The same things were measured in two ways. Each way mixes the same 11 hidden numbers, adds some noise and spreads widely along 6 directions of its own, which tell nothing about the thing.
Some things both ways: the first way, then the second way.
-11  25 -19  -4  17  10  19   9 -21 -11   1  17  -8 -16  -8  32   6  14  47 -24 -26  -8   6   0  -2
  4   2 -13  40   7 -16  -2  34  13  21  -3   0  -4   3   4 -11   7   5   1  -4 -22  -2  -7   3   7  -1  -4  -6

 10 -20  49  13 -14  -3  18  -1  19 -10  20  16   1   9 -12 -14   1 -13 -13   2  12  -9  15  17  -2
-18   3  -2  -2  18   1   6 -23  10  19  -6   3  -7  -3 -23  -7  -7   1  11 -32   6   3   2  13 -11 -24 -15  10

  7 -16  19 -12 -12   0   8  -6  -6   1 -11  20 -27 -12 -11   5 -24  15  -2 -12  -2 -19   8   0  11
 27   7  -5   4   8  19   0  -4   4  -1   4  13  15  13 -23 -10 -10  -9  -9   6 -10 -16  -9  22  19 -13   0  16

  2   6  34  11  -3  36  16 -11 -45  -7  -8  35 -20 -17  -3  11  12  38  -2 -17   1 -16 -34  -4  -1
-12  21   7  10  -5  -9  10  15 -22  -2   1  -7   0   8  11  -4   9   3 -17  17   1 -19  18 -17  13  20 -17  11

  6  15  -7  33  22  -9 -14   1  32 -16  18  -4  -7  17  24  -5  19   7  12 -14 -13   4   1 -12 -40
  3  -9  -7  -5 -11  14  29   9  -5  22  -9  10 -10   1  14   8  19   1  -3   7  12  -8  13 -18  12  31   1  22

 25   0 -24   7 -14   5 -11   7   2   3   5   4  -6   8  13   3  -9  -4   5  -2  -4  -6  10   8 -16
 -7  -3  11  10  -3 -19 -12   3  -2 -18   2   1  19  -1   7 -18   8  10  14   2  -8   4 -14  -3  -4  -4  -5  -8

-11  12   8  -4   5   2   3   6   2   5  -6  15 -18 -12  -5   1   3   1  11  -6   0  10  -6   2 -30
 -9  -5  17  -1  14 -10  14 -22  -5   7 -14  14  -1   2 -19 -12 -19   9   7   2   2  -1   9   4 -13   2 -12  -4

  2  -7  18   3 -22  34   9  -2 -24 -12   7  27   2   1   2  10  -4   0  -5   1   7 -16   4  17  -2
  4  -7  -7  24   1  -8  -6  37   9  11   0   3  -4  10   1  -5   9   3   3   9 -24  -4   2  -7  11   2   0  -9

 12   4 -10  -9   4   7   5  -5   3  -5 -13   4  -6 -10 -13  17 -10  -2  10   0  -8  -8  21  -6  -5
 -7  -1 -28  20  14  17  -6  20  12  23  16   2  -8  -9   1   1  13 -19   2 -19 -10  -2  19   6   7   1   2  -5

-12  -2   2  -1  12   1  18  -6  -9 -18  14  10  -5  -6  -3  13  12  27  20 -18 -13 -20   8 -13  16
 -4  19   5  10  -2 -26   2  13 -13  -6  -5 -22  10   7 -12   4  10   6 -21   2   5  -4  -9   0   7  12 -20   2

 25  -5 -16  -5 -11   0   3  12   6  -8   0 -11   1   7  -8   0 -13 -10  -7  13  -6 -24  29   0  12
  5   2 -16  15  -2   2 -34  10   6 -10  23 -10  24  -8   0   2  21 -14   5  -2 -25   0 -10   7  -2 -17  16 -12

  4   1  -1  18  -9   1 -14  -8 -14 -12  10   6  -6  11  26  11   6  17   7 -16 -10 -15  -6 -11   5
  4  27  12  11 -12 -13  -2  -5 -11 -21   5   1  23  -6  14 -19   4  22  -7  30  -6   0 -10  -4   9   3  -5   5

 17   7 -22   1  -9  11  -1   1 -12  15  -7   7  -8  14  18  13  -3   1  10  -4 -11  14 -13   4  13
  0  28  26   5  -1 -37 -19  -2 -15 -33  13  -5  19 -10  12 -10   1  12  -7  30  -9  -1 -21  -1  -2  10  -6 -11

-18  18 -24  -6  22 -18   4   6  23 -11  -2   7   2  -6   5 -10   4  20  34  -5 -18  14  15 -27 -17
 23  11   3   2   2  17  31  22   3  22  -1  17 -14  -3  15  -3  -7  -2 -14  -5  11  -1   7   5  25  15  -2  18

 -9   9 -19 -21  -2  -5  -3  -1  -7  -4  -3  -6   5 -17   1   0 -10   2  19   7   9 -18  30 -16   6
  0  11   4  -7   3  13  -2   1  -1 -12  -7  -5   9   1   2 -10  -8   2   4 -21 -17  -1  -7   2  12   1 -18  -9

 -1   3  25   6  -4  13  -1  -4  -2  -5  -1  13   2  -1  11   8   1   3   0   4 -12  -3   4  -2   1
-17  15   7  -1  16  -9  13 -11   1   3  11  22  -8 -19   4 -13  -3   7  10 -15   0  10   3   4   6   2 -10   3

 31  15 -27  12   0  13  -6   7   2   1 -14   4  -5  25  24  18 -21 -13  11  -4 -20  -5  13  10  -3
 12   2  -2  12   9  30   9  16   1  -1   4  19  -1   0  37  -3   3 -16   7 -42 -10  -6 -26   9  21  21   7  11

 18  11 -17  -4   4   7  11   9  11   5 -13  -1  -3  -7 -21  -2   3  -6   8  12 -10  25   3  -5  -6
-26  -6  24  -8  15   4  14 -13  -6  -5  -1   4 -13 -10  -1  21  -6 -22   1 -23  12   0  10   9  -5   4 -11  -2

  2  -5  -6   2  -6   4   5   0  -4  -5   0  -5 -22   3 -14  20  -9 -18   3 -12  -2 -13  16   2   3
 11  -3 -19   5 -12   4 -13  23   1  19  -5 -26  -2   3   7  20  20 -10 -11  26 -10 -17   8 -13 -11  20   7  -7

 14  10   4   1  11  -3  16   3  10  10   1  18   1   2   3 -24  16  20   8   1  15  11 -18  -1 -18
-17  21   7   5  10 -21  -1   8 -26  -1   1 -11   1  12 -13  -7  -2   1 -15  -2  -5 -15  16 -11  -1  17 -20  -7

  9 -11 -13 -12 -20  18  16  -1 -16 -15  -5  17   0   5 -18  21 -22 -11  11  -5   1 -16  27  13  13
 19  -3  -8  30  -6   4 -22  31  15   5   3 -11  10  25  -4  -1  13  -2 -10  28  -9 -12 -12   7   4 -17  11  10

 14  -1  14  19   3   4   2  -1   7   1   1   3   2  20  11  24  14 -10 -10   0 -20  -3  -4   0   1
  2   6  -2   6  18   4  -5   5   6   8  18  19 -10  -1  -6   9   2  -8   1  -2 -15   1  -5   8   7   3  14   0

 -5  -1 -29 -16  -7   3   3  10 -10  10  -8  12 -17  -7   4  11 -16   6  10  -5  -7 -11  13  -3  -4
 32   1   9   4   6   1  -8  10   6  -5   1  11  16   8 -10 -13 -16  -3   1  -6 -17  -2 -22  19   6  -8   4  -9

 18   1   3  -5  -1  12  10   6   6   6 -17  22 -30   1 -14   0 -13   5  -5  -8   3   2  -8  16 -31
 26 -17 -14  20   8  33  10  28   3  22  -2  16  -2  22  -8   5  -3 -20 -11   0 -10 -15  10   9  17  14  13   5

 -2 -12  30  16 -14  37 -11 -29 -18  -7   6   9   3  12  29  11   7   2 -27   8  16 -15  -5  -7   7
 -4  16  -7 -23  12  33  19  -4   1   6   8  10 -15 -20   6  12  -4 -15  -2 -37  -4   4  14   5  23  14 -10   1

  5   5   4  23   0 -13   3  15  32 -23  11   4  14  23   6 -31   5  -9   2   8  -1   3  19  -6 -26
 12 -12 -13  17  -5  -4  -9  17   3  23   2   4   0  11   3  -2  15  -3   2  34 -13 -21   7 -12 -10   4  18   7

  8  19 -12   0   3  20   5   4   2   6  -9  10   6  10   8   3   9  -8   7  11  -2  24 -10   6 -19
 -2  10   8   2  14   8   5  -5  11   6  17  24  -6 -14   4  -4  -8  -2   4 -10   2  14   3  15   4 -14   7   4

Other things, the second way, with their names:
(272):  -6  20   4  -8  -2  -8  -1  24 -17   9   8 -16 -13  10  -2  18  10 -12 -22   2   2 -17  17 -15   4  13  -3   7
(380):  17   9  18 -16  -2   3  12   1 -20  -8 -15   1   4  25 -14  12  -6   1 -14  -2 -12 -18 -18  -4  15  14  -3  12
(233):   5  11 -14   0 -20  -8  25  13 -30  26  -2  -4   2   4   0   7  26   4 -22  28  -2 -23  35 -32   9  27   5  19
(250):  17   5   0  -6  -6  26   9 -19  -9  -1   4  17  15   3  -6   5  -1  -4  -4  16 -16 -13   6   1   9  -5  19  15
(138):  -7  -1 -16   4  11  -6  -6  35 -10  20   7  -2 -19  20 -15  16  15  -8  -8  -3 -19 -12  15 -20   6  30   2 -10
(350):  -7 -11   1   6   3  -3  -5   3 -11 -10   4  -1   8  32 -42  22  16  -8 -12  27 -11 -17   4  -4  15  -1   3   9
(299):  -7   6   3   4  -9   6   7  -3  -9  -4 -11   1   4  13   7  -8   7  16  -2  35  -4 -14   6 -18   6  17  -8  13
(434): -10   4   4   3   7  33  12   1   2   0 -10   6  -7  11   5   0 -10  -4   0 -16  -8  -8   8   2  16   0 -13   8
(297):  18  25 -11   0   3 -17 -13  20   2  10   9 -20   8 -13   1  -1   8   0 -14 -19   6  11 -18   9  -4  16  -3 -13
(327): -14   3   3  22   5 -29 -16  11  -3  -5   8 -15   7 -14   4   1   8  -4  -1   4  -8   7   2   0 -15  10  -7 -27
(142):  18  -5 -11  13  -8 -12 -12  -6  15   5  12   7  22 -13  -5 -13  19   6  11  27  -8   1 -14   9  -5 -22  15  10
(166):  -1  26  -8  -8   6 -17  -1  -9   4  20   9  -3  -1 -20 -18 -15  -2  12  -5   9   5   5  16   3  -6 -10 -13   0
(237):   1  -6   5   7  -5 -16  -7  15 -17 -15   4  -6  12   6  -1   8  15  -5  -8  38 -10 -13   6 -15   4  31  -2 -14
(395):  -4  24  -3  -6  11 -20  -8   1   6   5  20  -2  -3 -35  17 -12   7   0   5 -14   8  10  -6   7  -5  11 -11  -7
(7):  20   3  -9   0  17  15 -11   1  21  14  25  30  -1 -14  -5  -6  -7  -6  15 -25 -26  15 -11  20   3 -23  27  -7
(133):   0   9   5   3  -7 -38 -29  -6 -22 -16   9 -11  28  13 -14 -11  16   9   2  33 -20 -22 -12 -15 -16  -4   5   0
(156):  17  12 -19  19  -7   0 -13  10  13  19   1   1   8  15 -17 -15   7  19  -6  43 -21 -10   4  -3   4 -18   9  10
(79):  17   5 -21   7  -4  16  -3  23  18  25  -2  -7  -8   2  -1   6   7   2  -8  12 -14  -3   5  -1   8  -1   5   2
(10): -12  -1  23 -32  -2  -4  36  -8 -27   9 -15  11 -15   7  -8  16  -4  -4  -1 -17  -1 -15  21 -22   6  12 -10  14
(289): -22  12   5  -3  -1   5  -1   3   2 -14   1   0  -3   1  10  -7   6  12   8   4 -11   2   4 -12  15  -1 -16   3
(381):  12  -5  -6  15   3  29  17   3  -7   2 -21  -2   7  17 -19  20  -8 -11 -19   0 -23 -13   4   7  19  18  -4  -4
(204):  21 -17  -7  -7   0  18   5  -1  15   5 -18  -3   6   3  -4   7   4  -7   7  -8   4  -4 -27  13   4  14  -6   6
(69): -14  -2  -2   4 -12 -10   4 -16 -24   7  -8 -12  14   5 -17  16  14  -5  -7  14 -19 -19  23 -18 -15  -8   7   4
(35):  -6  -6   3  -2  -6   1   0  11 -25 -17 -11  -9   9  19 -12  19   9  -5  -7  13 -37 -19  11 -24  15  24  -8 -15
(257):  19 -21  -1   5  -7  37  23   6   2  15 -11  24  -2  19   2  13   3  -6  -1   6 -11 -10   4  -4  15   3  24  21
(390):   4  -9  22   3   8 -14  -4   7   6 -13   7  13   3  -5   2  -3  -4  -1   6  12   2   9 -11   9   0   5   0 -11
(442):  19  -2 -16  18  14  11  -3  21  27  28  15  18  -7 -24   7  -9  -9  -4   6 -13 -11  24   8  18  -1  -3  15 -23
(408):  13  10  -7   9   5  25  14  31   3  28  -5  15 -14  19   7 -10 -10   5  -6 -29 -15   1   8  -6  15   4   5   5
(245): -13  12  15  -1   9   2  13  -9 -27 -14  -8  -2   1   6 -12  24  -7 -11 -18  -6 -19 -12   6  -3  11  24 -10  -8
(184):  17  21   0 -16  -3  -4   7  -3  -9  26  -2   6  -6  11 -12  -4  -3  11 -10  17  -5 -19   7 -11  -2  -5   8  22
(68):   4  10  -8  11  15  -1 -12  -9   8   0   9 -11  14 -25  -1  -9  -4 -17  -1 -16   5   3  -5  28  -9  -1 -12 -14
(159):  -9  -2   1  12  -5   0   7  -3   7  -7  16  12   7 -13   7   0  21   0   1  25  12   5   6   3  15  -5   3  17
(353):  -6  33   9   6   7 -23  19 -23 -18  17   5   2   2 -27   7  -9  -6   7 -14  -7  20   1   9   6 -17  10  -5   7
(113): -21  15  26   5   0 -10  -3  -1 -17 -26  -7 -12   7  13   7   5  -1   3  -7   2  -6  -9  -9  -6   3   4 -16   1
(147): -14  -5  -7   0  20  12   4 -15   7  15   2   7  -7  -6 -15   2  -2 -11   6 -20   8   2   8  14  -7   1  -6   1
(411):  23   2   2 -10  -5  43   9   2  25   9   1  25  -5   3   2  -1 -11   2   9  -5 -18   5  -5  12  24 -40  16  21
(110):   4   2   9  25   6 -16 -25  13  17 -18  16  11  13 -19  24 -22  -3   4  19  16 -23  10 -15  10  -2  -9   3 -24

Some of these things the first way, each followed by its name:
  8   7  23  -1   0  -8   8   1   4 -10  -4   3   3 -13 -18 -13   8   4   4   5  10  -9   7  -9  -5 -> (434)
-21   5   4  -9   4  21   8  -5  -6  -8  -6  10   4  -8   9   2  -8   3   6  12  -4  -2  17 -13  10 -> (395)
-12   2 -27  -2  -4  -5  -6   2   2   1   3   5   4  14  25  18 -14 -16  20  -6  -7  -4  27  -3   0 -> (184)
 21   5  24  11  -6  12  -3 -11 -21   7   3   3 -10 -13   0  18  16   4  -1  -8   5 -12 -16   2  -2 -> (289)
  7  18 -15  -7   8   8   3  -1  -9   2  -8  -5  -5   4   6  17   6   2  17  -2 -10   3  -4  -3  11 -> (245)
  4  -6 -23 -14 -12  24  13  -4 -17   2  -9  11   6   1  -3  19 -13  -6   5   7   0  -7  19  -1  18 -> (272)
  3  -5   4   6   7  -4   0  -3  19  -4   7  -3 -28   4  -3   8 -11  -9   7 -16  -3 -10  19   4 -11 -> (204)
  6  -1 -12   0   0  -9  -9   0   8  -6  -4  -5 -13  -6   0   1  -2  12   0  -1 -12  -9  10 -22  -8 -> (237)
 12  19 -34 -12   7 -16   4  28   0  -1  -3 -17 -24 -17 -25  16  -8  -6  29 -10 -27 -16  22   0   0 -> (69)
 13   1 -17   2  -3  11   5   2  -4   1   0   4 -12   5  -6  16   4  -2   6  -6  -9   4  -2   2  -3 -> (327)
 -7  12 -21  -2  11 -11   4  11   5  -4   8  -4   4   8  16   2   4   4  20  -3 -10 -13  17 -10   4 -> (380)
-25  -6  23 -10  -5  17   8 -15 -14  -1   5  19 -11 -12   4   8   0   9   3  -5  11  -5   1  -2   1 -> (166)
 10 -10  16  11 -12  10  -2   3  -7  -6   7  17 -33   4   8   5 -15  12  -6 -18 -10 -24  -1  13  -8 -> (233)
  2  -1  -2   0   4   9   4  -3  11  -5   5   4  18  14  13  10   4 -12  -5  12   4 -14  21  -1  -7 -> (138)
  3  12 -28  -6  11 -14   0  14  18   7  -8  -3  -7 -11  -9   2   7   6  15   3 -23  15   7 -20 -19 -> (390)
 12  -3 -14   7 -15 -11 -11   6   3   3  11  -8   2   5   4  14   2 -16   7  -1  -6  -5  16  -1  -1 -> (411)
 12  13 -17  15  -8  21 -11   9  -1 -12   2   4  -6  24  18  14  -5 -17   1  -3  -6  -6   6  16 -29 -> (257)
 -2  -8  -7  -4  -7  13   4 -15   6 -13  -4  10  -5   7   0  -8 -14   6   3   1   9   6  14 -11   2 -> (68)
